The groups are shells around one centre, one inside the other: the same stretched ball of 5 dimensions in 7 sizes.
(in the rows, 128 means zero)
Known rows, each followed by its group:
[123 163 163  67 121 127 167 111 199 156 101 140 104] => J125
[ 84 152 132 104 159 126 124 114 118 102  86 144 112] => J576
[159  99 132 180 142 180 131 149  65  91 124  98 120] => J585
[144 169 177  75 118 148 173 134 213 150  88 150  92] => J908
[136 180 177  63 126 139 155 144 213 141  80 171  87] => J540
[110 146 145  44 126  86 137 101 184 167 126 140 106] => J585
[174  94 136 121 122 130 118 146 109 141 164 109 114] => J576
[ 65 157 143  65 142 113 164  78 187 133  58 139  91] => J585
[141 149 149  79 131 114 121 138 146 146 141 144 119] => J121
[127 159 145 132 147 155 135 133  99 109 123 127 140] => J576
[185  92 127 166 135 153 102 164  48 113 182  99 140] => J379
[129  87 114 125 137 114 115 110  81 130 156  94 125] => J585
[ 62 145 120  87 158  99 123  83 114 118 103 130 124] => J379
[145 194 182  68 122 145 164 142 206 151 103 162 110] => J585
[176 104 131 179 144 171 107 168  44  94 157 106 136] => J121
[182 108 148 141 128 163 128 167 115 118 132 122 103] => J576
[161 101 140  95 115 117 134 127 144 160 155 109 108] => J379
[186 159 178  90 115 153 146 171 185 148 125 154 101] => J908
[171 150 164  97 119 142 142 151 157 150 143 136 120] => J576
[146 151 165  40 112 102 146 127 215 178 127 151  94] => J540
[116 164 159  79 140 134 141 135 180 122  74 163  87] => J540
[114 131 127 120 156 126 102 135  88 101 119 137 118] => J908
[161 151 155 102 128 135 129 149 134 142 151 135 130] => J121
[142  97 133  89 119 107 134 113 144 158 145 107 104] => J540
[ 71 151 136  60 146  97 137  91 170 132  78 148  94] => J908
[185  94 144 105 116 125 118 156 136 150 158 121  99] => J379
[167 124 147 154 139 174 127 166  99  99 118 127 111] => J121
[190  98 148 140 120 161 134 162 120 129 141 112 103] => J121
[180  84 132 159 133 159 114 163  80 109 144 106 107] => J379
[110 106 126  89 132 104 134  98 139 143 120 113 101] => J125
[175 134 152 154 132 177 139 159  98 114 140 115 131] => J125
[131 129 133 142 141 149 137 120  85 116 138 103 141] => J540
[154 129 161  82 118 135 151 140 192 147 100 141  78] => J125
[133 119 129 109 136 115 117 121 101 136 156 114 132] => J125
[130 165 159 125 141 170 154 138 139 107  88 139 114] => J121
[ 97 138 143  86 133 125 161  94 169 136  84 125  97] => J125
[193 143 162 112 119 146 127 169 132 147 168 133 130] => J585
[128 144 145  75 126 108 137 114 154 157 141 129 123] => J379
[136 177 166  98 132 152 155 137 163 131 106 146 120] => J576
[105 140 135  72 144  98 113 120 143 133 115 148 104] => J540
[154 133 164  75 116 133 151 141 201 151  98 146  76] => J908
[ 76 145 121 142 168 145 126 105  71  81  92 121 133] => J908

New rows. What belongs after each?
[171  92 136 166 131 172 135 150  87 109 132  98 112] => J540
[182  86 124 178 142 162  98 170  39  97 165 101 129] => J379
[ 75 178 146 109 156 149 158 100 139 102  64 140 119] => J585
[150 128 140 121 143 137 106 158 104 112 132 139 113] => J125
[117 128 125 106 146 111 107 122  95 124 144 126 130] => J121
[124 137 149  79 123 121 156 107 173 153 113 124 105] => J576
[147 140 160  54 112 109 150 124 205 172 123 141  92] => J121
[ 98 125 126  92 148 107 116 112 124 121 108 134 104] => J121
[107 117 132  87 140 111 126 113 146 128  98 133  89] => J908
[157 108 136  98 130 113 106 146 123 140 152 130 107] => J379
[ 66 146 129  64 152  92 125  92 152 127  85 147  98] => J585
[131 180 178  60 118 141 178 124 229 155  79 156  90] => J540
[ 86 140 147  49 128 101 161  85 209 153  73 139  78] => J585
[ 67 150 137  77 143 114 161  75 166 132  74 128 103] => J585
[103 153 143  54 137  92 124 112 167 148 116 152 106] => J379
[165 134 166  47 106 107 145 139 216 180 130 147  83] => J585
[186 147 160 150 135 180 126 182 104 108 138 136 127] => J908
[190 137 163 102 117 143 130 168 149 149 155 137 114] => J121
[ 90 135 116 120 160 115 107 107  69 106 133 120 142] => J379
[101 135 136  77 133 105 144  93 153 148 118 122 113] => J125
[119 137 154  76 124 129 165 109 195 146  83 133  84] => J125
[ 79 175 149  56 140 107 153  92 183 143  86 149 109] => J121
[194 131 173  82 100 141 158 153 197 173 141 131  96] => J585
[150 100 126 117 133 116 107 134  92 135 165 110 124] => J125
[157 121 156  61 109 110 146 128 196 174 132 132  89] => J908
[130 131 151  79 130 124 137 134 178 134  89 149  77] => J585
[135 120 130 103 134 111 118 121 107 142 159 115 131] => J379
[ 64 194 154  51 146 111 158  88 192 135  67 160 108] => J540
[131 108 119 172 156 159 113 136  43  85 130 103 133] => J576
[156 104 128 173 148 169 113 157  56  88 131 109 123] => J121
[145 119 150 128 129 163 158 133 147 120  92 119  92] => J585
[ 78 175 156  65 142 127 165  98 199 127  50 156  88] => J540
[157 146 149 156 139 176 141 149  90 107 133 116 141] => J540
[148 124 153 110 129 150 144 144 159 123  93 136  83] => J379
[151 118 154  75 109 121 160 117 192 169 123 120  91] => J540
[108 153 160  37 122 104 159 106 228 162  79 154  75] => J379
[ 73 165 145  84 145 130 163  88 168 122  64 138 104] => J379
[133 111 135 153 143 167 142 132 101  97  96 110 104] => J585
[184 134 176  78 101 145 167 149 215 167 116 137  82] => J585
[148 126 132 191 156 188 122 155  41  73 124 109 140] => J585
[177  99 138 152 127 159 129 150  90 123 153 100 123] => J576
[117 194 167  87 145 147 143 142 169 116  81 171 110] => J540
[ 90 165 131 122 162 135 121 115  86  99 113 134 143] => J125
